There are 5 ways to turn a row about zero (a turn may also mirror it). The second row of each pair is the first, turned, with some noise. The first 35 pairs use one turn. New pairs use 2 turns, one after the other, and a turn may come again.
Known pairs, each followed by its turns in order:
[ 33   4  51 -56  59 -38]
[ 25 -45 -30  79  10 -40] -> J_932

[ 52 -32 -24 -19  58  40]
[ 44  30   3 -43  24  64] -> J_112

[-43   4  10 -48  11  58]
[-14  -9  73 -35 -24   7] -> J_484

[-48  45   7  19 -41  21]
[  8  29   9 -65 -13 -36] -> J_932

[-40  24  24  12 -18  49]
[ 28 -47 -17  35  17 -22] -> J_112

[ 60  38  44   7 -60  -4]
[34 43 -6 23 50 68] -> J_526

[-50 -54 -48 -33  50  40]
[-52 -33 -39 -24 -52 -62] -> J_526

[ 23 -19 -55  34 -33 -53]
[ 27   0 -20 -25  10  86] -> J_932

[-54 -45   9 -23  27  25]
[ -5  15  47  -5 -57  33] -> J_484

[ 60 -29 -53  18  40 -40]
[ 52 -26 -64  29 -35 -31] -> J_484

[ 34  31  35  31  58 -39]
[ 44  48  10 -26   5  63] -> J_745

[  3  24  49  57 -41 -20]
[-48  42 -37   2  52   2] -> J_484

[ 60 -45 -19  41  33  12]
[ 12  45  30 -48  58  20] -> J_112

[ 59 -14  59  -6  35  36]
[  6 -13  59  70  14 -28] -> J_932

[ 34  43 -47 -24   1 -33]
[ -7 -16  17 -60  37  37] -> J_526

[ -6 -24 -19  13   8   4]
[  8  -3 -16  -6 -25  11] -> J_484

[ -9  25  19 -51  50   6]
[ 22   8  62   6 -11 -41] -> J_484

[-17 -49  26 -27  38  42]
[ 14 -14 -62 -16  37  41] -> J_112

[ 46 -17 -34   4  47  26]
[ 43  36  16 -34  22  36] -> J_112

[29 16  7 51  3 32]
[ 35  27   6   1 -43  32] -> J_526

[ 27 -41   8  25  16 -39]
[-36  34   5 -47  22  -6] -> J_112

[-33 -15  35 -23 -37 -30]
[-19   7   7  48  46 -24] -> J_526

[ 22 -16  -3 -36 -58 -51]
[-36 -19   3  25  63  38] -> J_526

[-34 -18 -35  -3  58  10]
[ 50 -38 -41 -15  -7  -5] -> J_745

[-58  35 -16 -29  -3 -57]
[ 15 -13 -81 -36 -11 -23] -> J_932

[-21  44 -41  39 -27 -34]
[  7 -12  51 -52  28 -26] -> J_745

[ 60 -57   2 -45  54  30]
[ 13  15 -14 -66  25  86] -> J_112

[ -3 -27 -34  14 -16  32]
[-31  25  17 -10  -2  32] -> J_932

[ 33   6   6  52  42 -13]
[ 52 -25  24  -6 -33  23] -> J_526

[-29 -10  -5 -54 -29   0]
[-10 -32   7  51  11 -24] -> J_745

[-1 21 23 38 27 47]
[ 20  39 -11 -26 -48 -15] -> J_745

[ 30  27   2  -5  31 -35]
[ 33   8  -8  23  15 -43] -> J_484

[ 57  44  57 -32  39 -23]
[ 52 -30   3  55  41 -49] -> J_932

[ 54   5  47 -34  29 -18]
[  7  51 -15  41  19  50] -> J_745

[ 49  -8  46   4 -22  59]
[-51  64 -26  19 -40  -6] -> J_745

New pairs. What belongs after each?
[ 55 -43 -19 -57 -51 -18]
[ 33 -70 -56  41  36  -2] -> J_112 J_112

[-22 -39  58  -7  30  54]
[-31 -58 -39 -46 -39  -3] -> J_112 J_526

[  2  36  -3 -42   1 -41]
[-11 -15 -19   3  47  45] -> J_932 J_932

[-52 -42  34  -6 -47 -24]
[-45 -28 -25  12  68 -20] -> J_745 J_112

[ 35 -23  28 -35 -29   8]
[ 20  -8 -37 -48   3 -22] -> J_526 J_745

[  7 -39  53  17 -42   5]
[-38  22  18 -31  19  51] -> J_745 J_484

[-41 -33  11 -19  59 -27]
[-15 -66  20  46  16  10] -> J_526 J_526

[ 31  17 -43   8  51 -58]
[-15  16  11  81 -44  -7] -> J_526 J_932

[ 15  39  52 -40  20 -10]
[-16   2 -21 -47 -17 -58] -> J_484 J_112

[ 56  41   4 -47 -29 -60]
[  5  68  23 -37 -23 -65] -> J_745 J_484

[-21   3  12   0 -43  13]
[ 26  -4 -16  16 -29 -18] -> J_484 J_745

[ 29 -13   5 -33  25  50]
[ 11 -53  14 -45 -13 -18] -> J_932 J_932

[ 40 -29  32 -45  17 -50]
[ 16  19 -42 -44 -55 -35] -> J_745 J_745

[ 32 -25  31 -54   0 -54]
[ 33   0  50  40 -52  25] -> J_484 J_526

[-22  37 -34  45 -44 -11]
[-3 23 47 67  5 -3] -> J_745 J_484

[-40 -58  19  11 -23 -15]
[  2   3  60  41 -31  -4] -> J_526 J_526

[-30 -53  40 -32   4  35]
[-80   3  -4  -1  12  33] -> J_112 J_932

[-13  11 -26  10 -54  54]
[ 40  35  33  41  11 -32] -> J_932 J_745

[-14  14  15  13  -4 -20]
[ 18 -20  16  11   2  -9] -> J_526 J_932

[-47 -56 -20  -1 -18  57]
[ -4 -53  69 -28   6 -37] -> J_526 J_745

[-57 -28  45  34  38  -4]
[  7  83   5  11 -39  13] -> J_112 J_112

[ 35 -29 -39 -17 -39  18]
[  3  -9  26 -54 -20  36] -> J_526 J_484

[ 10 -32 -57 -27  29 -23]
[-52 -25 -27  28  -5 -39] -> J_526 J_526

[ 25 -19 -20 -28 -21 -33]
[  0  22  14 -12  50  -1] -> J_484 J_112

[ 56  25   3 -50 -40 -30]
[-21  49 -35  64  11 -24] -> J_112 J_526

[ 20  36 -23  49 -58   4]
[-27 -46 -22 -56 -21 -37] -> J_484 J_526

[  3  51  58 -28   1  23]
[ -1  30  -3  46 -38  52] -> J_112 J_932

[-18 -39  56 -40  49  -8]
[ -9  22 -66  10   7  63] -> J_932 J_484

[-21 -42  48 -47  54 -35]
[-25  17  88  -8  20  45] -> J_745 J_932

[ 21  20  26  41   3 -46]
[ 30  39 -46  -7  17 -20] -> J_745 J_526

[ 39 -32  28 -59 -29 -43]
[ 35 -29 -68 -44 -25  13] -> J_526 J_745

[ 58 -30  58   0 -43 -38]
[-24 -22 -95  18 -12  19] -> J_112 J_112

[-18 -17 -26 -32 -58  35]
[ 14 -63  34 -18  -9  34] -> J_745 J_745

[ 54  24 -31 -45  11  56]
[ 56  23 -30 -25 -20 -64] -> J_932 J_112

[ 36 -22  19  30 -45  25]
[  4  36 -41  50   8   1] -> J_484 J_112

[59 45 53 50  5 34]
[ 11  79  14 -46  56  -3] -> J_745 J_526

[-12  -7 -16  43   7  -6]
[ 27  18  19  -3 -29  -7] -> J_526 J_932

[-39 -10 -43  44  -9  24]
[ 29  31  21 -35   1 -53] -> J_112 J_112

[12  8 36 46 51 54]
[-33   8  40  -9  76 -24] -> J_484 J_526

[-21   6 -58   6   8  51]
[ -7  19   6 -25  12 -75] -> J_932 J_526

[-35  -6 -58   7  10 -45]
[ 16  17 -17 -40  65  -1] -> J_112 J_484

[-38  11 -14  15  15  -9]
[-21  19 -35  13 -17   5] -> J_932 J_932

[ 14   5 -43   6  59  60]
[ 52   1 -43 -44  -6  55] -> J_112 J_526

[29 13 57 56  5 -3]
[ 70  33   7 -19  29  15] -> J_484 J_484

[ -9 -31 -59  -3 -23  35]
[ 49  27   9 -15 -52   5] -> J_112 J_526

[ 36  52 -17 -36  -1  -3]
[ 50  10 -17  -6 -14 -49] -> J_932 J_484

[-58 -52  48 -47 -12 -38]
[ 40 -64   8   5  51 -60] -> J_484 J_112

[-42 -12  31  37  11 -11]
[ 64   6 -15  13  -5  10] -> J_112 J_484

[ 28 -23  55   6 -49 -15]
[ -1  34  43  19 -43  39] -> J_112 J_484

[-39 -36 -33 -23 -15  -7]
[ 19  -2   9 -47 -19 -38] -> J_112 J_745

[ 12  38  45 -58 -38   7]
[-51 -14 -15  29  60  31] -> J_112 J_112

[ 36  38   2 -32  11  -3]
[ 25 -53  13  21   8  -3] -> J_484 J_526

[-15  39  41  33  22 -54]
[ 47   4  41 -56  13   7] -> J_484 J_526

[-40   5 -40 -22  42  58]
[-29 -59  26 -11  16  63] -> J_745 J_526

[-20 -44  32  -9   7  32]
[-11 -28  24 -49  24   1] -> J_526 J_745

[-58 -31  13 -43  32  58]
[  7  63 -28  60  48 -12] -> J_484 J_526

[-47 -52 -49 -49 -27  15]
[ 22 -12  21 -72  45  46] -> J_932 J_484

[ 36 -55  58 -43 -58  45]
[-25  -3 -81  48  61 -46] -> J_484 J_112

[  2 -54  -9   0 -34 -29]
[-38  22  -6 -14 -15 -50] -> J_932 J_745

